There are 9 hidden switches. A switch that is on adds its own fixed numbers to the row, and there is some noise. The rows also spread widely along 11 directions, which tell nothing about the answers.
In the rows, 128 means zero.
Known rows, each followed by its switches (1 for on, 0 for off):
[142  60 148 118  78 114 196 126  85 141 154 101 172 177 113 135  81 109
 152  86 144 170 166 169 207 144 105 138]
0 0 1 1 0 1 1 0 0
[120 112 164 139 143 147 142 162  87 209 145  85 188 152 130 162 133 130
 143 178 160 105 113 136 106  83 152 123]
0 0 0 0 1 1 1 0 1
[ 90  61 146 154 113 135 145 100 105 166 176  76 159 142 117 145 113 144
 125 155 169  98 124 142 107  86 156 175]
0 0 0 1 0 1 1 0 0
[121 171  92 117 122 112 142 159 117 131 102 128  91 127 124 173 110 138
 105 153  88 141 124 152 120 121 139 145]
1 0 0 1 0 0 0 1 1
[154 131 103 130 105 108 140 114 120 132 163 121 134 205 107 133  99 180
 122 128 160 112 166 154 189 144 176 138]
0 1 0 0 0 1 0 0 1
[152 149  80 137 110 105 102 129 135 137 132 151  95 144 119 105 106 162
 183  94 170  99 140 109 144 137 142 141]
0 0 1 1 0 0 1 0 1
[155  96 134 128 117  87 158 111  71 127 153 176 136 155 154  69 103 143
 188  49 171 139 143 108 150 105  92 120]
0 0 0 0 1 0 1 0 1
[179  91 103 132 142  93 172 129  49 149 126 101 170 246 132  77 164 147
 149 130 166 175 150 127 128 112 140 124]
1 1 0 1 1 0 1 0 1
[152  86 157 109 137 138 173 157  88 166 111 115 132 124 135 112 144  90
 180 114 123 177 139 125 116 112  81 110]
0 0 0 1 1 0 0 1 0
[119 122 147  73 144 161 130 166  64 133 123 129 101 114 130 138 123 121
 222 120 138 120 152 113  94 123  62  51]
0 0 0 1 1 0 1 1 1
[124  90 122 104 141 124 163 124 119 166 148 108 107 172 110 119 116 170
 199 139 141 134 181 119 132  93 161 121]
0 1 0 0 1 1 0 0 1
[159  74 140 145  95 148 138  80 123 118 160 139  73  81 129 109 139 122
 145 121 164 101 124 112 112 140 118 162]
1 0 0 0 1 1 1 0 0
[150  78  78 187 117 130  95 114 118 161 159 131 153 118 128  67 147 151
 106  86 188 106  80 106 154 108 126 162]
0 1 1 0 0 1 0 0 0
[175 112 175  84 104 149 176 109  89 106 122 154  59 108 151 122 124 127
 173 127 121 135 154 127  97 139 103 127]
0 1 0 0 0 1 1 1 1
[149 141 210  62 160 125 172 144  56 148 125 146 128 186 142 120 117 185
 187 138 153 131 192 102 125  87 103  56]
0 1 0 0 1 0 1 1 0
[204 142  69 186 102  96 129 159 123 210 103 127 158 155 137 109 138 103
 119 103 157 143  80 136 141 133 183 215]
0 1 1 1 1 1 0 0 1
[106  79 169 114 106 140 174 134  73 142 174 126 135 112 121 144  90 137
 130 112 128 121 139 152 161  91  84 108]
1 1 0 0 0 1 0 1 1
[152 148 191 126 139 151 135 140  64 163 134 146 158 138 159 125 141 166
 113 163 167  82  88 110  94  76 137 132]
0 1 1 0 0 1 0 0 1
[149 132  47 143 111 108 123 165 105 143 120 131 136 132 125 117 115 120
 121  81 128 161 114 151 166 150  98 128]
0 1 0 1 0 0 1 1 1
[168 129 145 131 142 125 141 137 121 156 132 174  97  94 143  84 139 162
 148 117 159 130 126  91 129 108  90 123]
0 0 0 1 1 0 1 1 0
[118  89 187 130 145 178 144 147 106 188 163 102 137  94 121 137 139 145
 154 177 152  96 119 120 104  81 105  99]
0 0 0 0 0 1 1 1 1
[140 152 136 142 133 121 105 162  92 214 138 107 168 168 133 152 105 142
 175 132 179  80 131 125 111  94 170 125]
0 1 0 0 1 1 1 0 1
[135 105 139 132 137 133 133 161  77 192 121  81 163 154 136 131 135  99
 181 126 143 128 128 134  85  97 124 115]
0 1 0 0 0 0 1 1 1
[111 149  42 115 160 100 131 166  94 140 105 130 134 173 125 132 129 168
 127 131 110 165 125 132 137 101 132 101]
0 0 0 0 1 0 0 1 1
[120 132  82 152 102 111 118 107 155 112 157 163  79  85 127 121  99 155
 115 105 134 100 111 128 143 126 140 175]
0 0 0 0 0 0 0 0 1
[160 111  93 188 116 109  99 132  96 163 150 158 133 104 143  78 138 115
 137  64 181 100  75 105 124 106 102 148]
1 0 0 0 1 0 0 1 1
[118 148 164 135 108 111 144 165  71 191 170 114 188 187 104 185  65 161
 134 132 181  79 149 157 182  99 141 106]
1 0 0 1 1 1 1 1 1

New rows, each followed by its switches (1 for on, 0 for off):
[184 139 209 121  96 130 203 165  53 162 124 184 169  93 174 129 109  98
  92 110 130 147  77 142 153 105  88 167]
0 1 1 1 1 1 0 0 1
[167 111 185  87 134 150 186 187  81 196 123 111 171 160 123 137 121 113
 186 134 129 159 156 139 176 113 103  77]
0 1 1 0 1 1 0 0 1
[206 175 200 139  89 132 154 162 126 191 127 176 140  88 150 149 100 108
 102 111 151 103 104 133 184 138 131 167]
0 1 1 0 1 1 0 0 0
[163 138 100 126 121 105 156 165  95 161  67 145 113 117 148 132 130 104
 135 101  94 186 109 128 127 110 114 146]
1 0 1 0 1 1 0 1 0
[162 135 115 134  90 142 111 146  90 154 123 141  90 100 127 139 113 101
 173  93 162  89 109 121 111 139 117 147]
1 1 1 1 1 1 0 1 1
[169 128 199 164 115 141 140 151  80 209 131 138 182  98 162 123 135 124
  89 129 171  99  70 120 118  80 119 161]
0 1 1 0 0 1 1 1 0
[164 175  98 166 115  88  93 163 133 208 131 176  97 106 130 111  80 153
 183  56 170  89 123 103 146  97 137 150]
1 1 0 1 1 1 0 1 1
[152 159 120 138  95 134  96 129 137 165 139 127  93 119 115 170  97 143
 140 129 171  67 140 131 131 152 168 154]
0 1 0 0 1 1 1 1 0
[133 144  74 178 131 111  95 154 160 207 124 113 118 124 117 139 119 147
 146 127 141 106 108 125 117  96 180 169]
0 0 0 0 0 1 0 1 1
[179 121 135 126  95 130 168 138  71  91 130 168 122 105 147 111 134 106
  86 100 116 162 102 152 166 160  57 112]
1 0 0 0 0 0 1 1 1
[185 113 129 126 163 119 147 139  85 170 105 128 122 201 128  69 166 191
 192 142 159 148 154  91 122  87 131  87]
1 0 1 0 0 1 1 1 1
[198 107 200 116 159 165 149 153  37 177 135 139 156 152 154  77 176 148
 174 143 193 119 117  91  91  98  82  76]
0 1 0 1 1 1 1 1 1
[180  97 105 156 115 124 156 120 107 157 139 120 130 150 128 104 155 135
 112 145 155 138 116 131 139 130 149 160]
1 1 0 0 1 1 1 0 1
[158 112 130 161 121  93 119 111  59 152 140 156 131 145 157  80 129 131
 175  71 189 100 108  96  86  88 112 140]
1 0 0 0 1 0 1 1 1
[117 114  64 127 145 136  82 157  90 132 123 142 115  88 137  98 140 129
 158  78 145 134 109 103 122 119  64  77]
1 1 0 0 1 0 1 0 0
[162  96 222 138 136 145 179 149 115 223 146 116 151 107 134 126 136 120
 140 157 145 127 128 118 130  71 128 143]
1 1 0 0 1 1 0 0 0
[124 132 154  93 142 144 140 164  37 122 125 119 166 169 133 151 124 158
 111 140 131 141 134 146 151 114  73  42]
1 0 0 0 0 1 1 1 0
[113 103 112 133  99 116 145 127 115 128 162 150  95  90 114 132  84 121
 155  79 134 115 135 134 161 118  93 129]
1 0 0 0 1 0 0 1 1
[214 130 116 131  72 114 168 136 109 118 116 158  93 138 123 114 112 113
 142  87 135 157 140 149 191 183 103 144]
1 0 1 1 0 1 1 1 1
[ 93  81 121 160  97 116 133 124  96 162 184 154 133  72 133 121  72 140
 152  62 176  93 102 121 137  82  92 155]
0 0 0 1 1 1 1 1 1
[203 179 138 104 136 112 161 135 105 106 108 182  96 166 151  95 147 169
 122 142 125 154 138 122 142 147 126 126]
0 0 0 1 0 0 0 0 1
[147  73  95 129 116 165 112 132  75 116 155 100 137 151 113 112 145 120
 163 109 165 124 131 139 145 162  83  73]
0 0 0 0 0 1 1 1 1
[101 119  37 128 146 105 132 178 105 176 130 118 146 159 106 131 100 173
 142 103 126 162 133 139 170  93 126 109]
0 1 0 1 1 1 0 1 1
[182 168 109 152 120  88 141 145 119 187  98 159  87 133 145 119 117 146
 144 116 136 129 118 115 103  97 168 190]
1 1 0 1 1 1 0 1 1
[109 121 167 130 156 162 112 162 126 191 158 118 147  87 119 142 133 142
 144 158 158  88 116 108 129  84 110  93]
0 0 0 0 1 0 0 0 0
[177 121 164 149 119 136 154 155  97 180 134 130 164 120 149 121 146  82
 130 131 145 130  94 134 125 122 119 147]
0 0 0 0 1 0 0 0 1
[142 110 106 134  66 123 138  93 103 102 186 125 115 164 101 152  87 131
 117 101 175  79 150 161 179 174 150 157]
0 1 0 0 1 0 0 1 1
[136 158 105 123  95 110  91 118 100 130 129 135  97 143 137 151  89 122
 177  89 175  76 143 123  91 147 155 161]
0 1 0 1 1 0 1 0 0
[182 127 152  74 104 148 182 156  62 112 117 117 133 169 132 148 133  89
 152 139 125 164 156 163 146 184  98  96]
0 1 0 1 1 0 1 0 1
[163 112  95 138 137 105 126 132 121 165 132 184  82 103 144  62 118 165
 195  56 154 135 130  84 130  89 107 128]
0 1 0 0 1 1 0 1 1
[136 187 112  87 127 152 131 178 133 122  86 157  47  46 136 176 128 113
 139 168  78 135 115 128 100 147  98 117]
1 0 0 1 1 0 1 0 1
[190 115 125 158  95  97 154 109 147 193 125 128  93 163 119 114 111 130
 199 107 165 112 152 113 128 120 198 204]
0 0 1 0 1 1 0 1 1
[110  85 126 103 163 157 148 150  52 129 105 118 139  94 162 110 177 112
 131 152 117 172  85 110  52  89  66 104]
0 0 0 1 1 0 1 0 0
[197 152 175 152 141 135 160 162  91 189 121 133 175 157 150 124 160 151
  78 180 145 132  93 137 134 108 139 134]
0 0 0 0 0 1 1 1 1
[190  91 116 163 117 131 145 127  82 152 145 162 146 116 144  64 162 144
 110 106 180 129  81 105 153 111 102 141]
1 1 1 0 1 1 1 0 1
[146  89 167 134 126 157 119 112 109 167 141  90 103 132 122 135 147 111
 192 152 167  88 141 108  76 110 148 137]
1 0 0 0 1 1 0 0 0
[148 138 143 151  90 130 144 114 113 136 148 144 114  90 145 146 116 127
  78 142 143  88  93 144 114 126 143 187]
0 1 0 0 0 0 1 1 1
[141 106 163 127 118 165 131 116  99 150 165  91 148 143 118 150 148 131
 112 182 177  81 130 133 116 135 150 133]
0 1 0 0 1 0 1 0 0
[158 132 129 145 111  81 153 133  76 156 142 146 165 189 142 106  93 147
 132  74 154 135 137 143 164 103 134 143]
0 1 0 0 0 0 0 1 1
[146 126 159 127 114 115 173 160  86 186 117  88 180 183 125 168 107 120
 117 150 127 157 143 169 147 117 142 139]
0 0 0 1 0 1 1 1 0
[215 141 119 140 100 112 157 119  75 122 120 155 129 165 154 104 153 122
  95 123 156 138 108 138 130 164 137 162]
0 1 0 0 1 0 1 1 1
[151 128  72 158 115 109 100 120 102 161 140  89 123 199 105 131 135 135
 153 129 178  87 139 131 111 131 189 151]
1 1 0 0 1 0 0 1 1
[161  96 169  88  79 148 183 115  28  76 155 139 129 158 126 137 118 108
 124 109 151 119 139 152 166 161  80 103]
1 1 1 0 1 0 0 1 1
[121 146 122 124  95 130 148 181  73 171 130  90 182 162 109 200  87 121
  95 143 126 118 121 182 180 125 136 116]
1 1 1 0 0 1 1 1 1
[158 123 127 120 138 127 144 148  68 157 108 102 138 178 140 122 146 137
 156 148 139 143 134 132  92 109 136 122]
1 1 0 1 0 1 1 0 1
[149  85 168 117 146 176 143 131  45 137 168 115 162 149 130 104 172 149
 128 163 186  99 114 112 114 114  88  75]
0 1 0 0 1 0 1 1 1
[167 176 220 119 110 125 136 159  99 190 131 162 143 133 140 156  75 158
 162 109 168  79 145 120 165 103 118 107]
0 0 1 0 0 1 1 1 0
[169 101 140 108 119 134 166 104  75 121 116 129  91 156 138 104 156 131
 178 146 159 123 136 103  70 125 136 153]
0 0 1 1 1 0 1 1 1
[175  95 186  82 108 173 177 120  69 115 131 136  84 110 143 131 141 108
 173 141 135 128 147 127  97 149  90 106]
0 1 0 0 1 1 1 1 1
[165 102 138 171  97 150  94 104 105 144 164  98 136 139 119 121 146 101
 128 121 200  69 106 131 108 156 137 164]
0 0 0 1 0 0 0 1 0
[171 113 186  84 128 125 182 123 107 145 136 135  90 174 112 122 111 164
 205 136 150 143 210 119 159 130 120  94]
1 0 0 1 1 1 1 0 0
[193 137 137 135 101 121 149 127 121 128 128 181  70  96 140 102 118 145
 141  98 131 133 130 121 154 139  97 132]
1 0 0 0 0 1 1 1 1
[187 130 109 115 101 102 168 130  81 103 109 142 110 171 130 122 132 123
 116 111 134 173 148 147 159 170 108 130]
1 0 0 1 1 0 1 1 0
[160 150 149 155  83  92 161 153 106 175 125 160 120  92 146 149  84  91
 131  90 133 123 108 145 134 117 117 183]
1 0 0 1 1 0 1 1 1
[139  94 153 165 111 164 118 143  90 188 139 118 129  61 137 134 144  96
 145 134 170  79  67 108  81  93 110 151]
1 0 1 0 1 1 1 1 1
[108 113 178 129 125 144 127 141  72 184 163 101 171 140 129 140 108 139
 165 143 186  65 120 121  98  76 132 131]
0 1 1 1 0 0 1 0 1
[126 141  89 102 130 118 156 161 107 134 107 139  91 120 125 144 107 165
 126 131  86 167 143 143 152 110 108 103]
1 1 0 0 0 1 1 1 1
[108 128  87 109 118 108 148 142 108 139  92 102 112 146 123 167 116 121
 144 144 104 151 142 139 115 113 152 148]
1 0 1 0 1 0 1 0 0
[ 99 133 159 124 112 152 116 146  28 135 179 130 187 128 139 164 100 132
 100 120 186  58  95 143 129 109  91  93]
0 1 0 0 1 0 1 1 1
[188 143 224 135  77 149 145 127  54 139 167 134 166 154 143 164 110  74
 127 118 188  60 115 154 133 163 121 137]
0 0 0 0 1 0 0 1 1
[108  96 195 124 102 181 127 113  97 156 165  97  97  72 124 177 118  98
 148 165 163  54 118 127  63 109 134 163]
1 1 0 1 1 1 0 0 0
[132 156  80 132 102 112  98 154 168 174 120 123  82 131  93 159  70 152
 188  91 142 105 165 133 173 140 157 143]
0 0 1 1 0 1 0 1 0
[150 183 189 119  77 134 129 145  61 144 159 157 126 123 136 192  66 132
 121 120 177  45 125 149 138 137 125 135]
1 1 0 1 1 1 1 1 1
[144 114 188  92 119 159 135 145  58 144 137 114 143 147 135 146 109 126
 176 113 156 111 158 134 128 131  86  69]
0 1 0 0 0 1 1 1 0
[143  68  99 143 154 129 173 124 100 145 149 134 135 137 125  78 169 179
 107 159 143 167 113 112 151  88 109 114]
1 0 0 0 1 1 1 0 1
[159  59 159 139 112 122 171  84  56 126 163 108 172 193 141  94 149 121
 118 121 181 132 129 132 120 118 136 159]
0 1 0 0 1 0 0 0 0
[129 105 142  88 143 164 143 149 101 156 110  98  91 120 120 151 141 129
 191 162 127 140 155 120  86 121 110  97]
0 0 0 1 1 1 1 1 0
[136  88  98 123 156 137 140 149  99 161  97 146 105  77 148  76 168 129
 153 102 121 170  96  85  94  78  81 125]
0 1 1 0 1 0 0 1 0
[ 93 122 147 127 108 139 136 159  78 163 128 127 150  53 159 170 100  81
 112 114 124 117  79 142  84  95  93 161]
0 1 0 1 1 0 1 0 0
[104 115 102 144 115  95 149 131 104 151 150 177 111 102 128 117  82 180
 131  87 144 115 111 111 163  62 117 149]
1 0 1 0 1 1 0 1 1
[169 135 174 118 122 115 206 136  96 162 103 157 131 128 156 122 130 171
  69 162 116 166 111 130 136  87 134 180]
0 1 1 1 0 1 1 1 0
[206 147 184  87 131 150 177 175  83 162 106 114 149 179 117 137 157 124
 138 176 143 154 163 136 173 156 111  82]
1 1 1 1 1 0 1 0 0
[163 163 142 100 122  97 161 120 100 121 116 177  81 162 138 116 112 181
 169 131 143 118 162 103 136 110 143 126]
1 0 1 0 1 0 1 0 1
[153 112  93 162  93 134 116 130 137 173 157  88 141 148 106 146 117 119
 129 132 160 102 129 157 155 152 169 160]
0 1 0 0 0 1 1 0 1
[140 101  87 110 105 131 134 117  28  89 124  96 128 189 132 137 140 103
 144 118 151 130 133 150  93 156 119 112]
1 1 0 0 1 0 1 1 1
[138 106 100 136 149 140 128 165  37 145 101 129 165 110 171 104 172  95
 124 114 133 159  57 119  69  99  70 107]
0 0 0 0 1 0 1 1 1
[176 158  93 137 127 123 116 161 113 157 119 149 111 135 126 120 135 148
 145 129 150 128 121 123 147 141 123 114]
1 0 0 1 1 1 1 0 1
[188 162 168 142 135 123 129 162 119 184 123 160 149 110 151 116 137 130
 124 126 158 121 107 111 147 121 114 125]
0 0 0 0 1 0 1 0 0
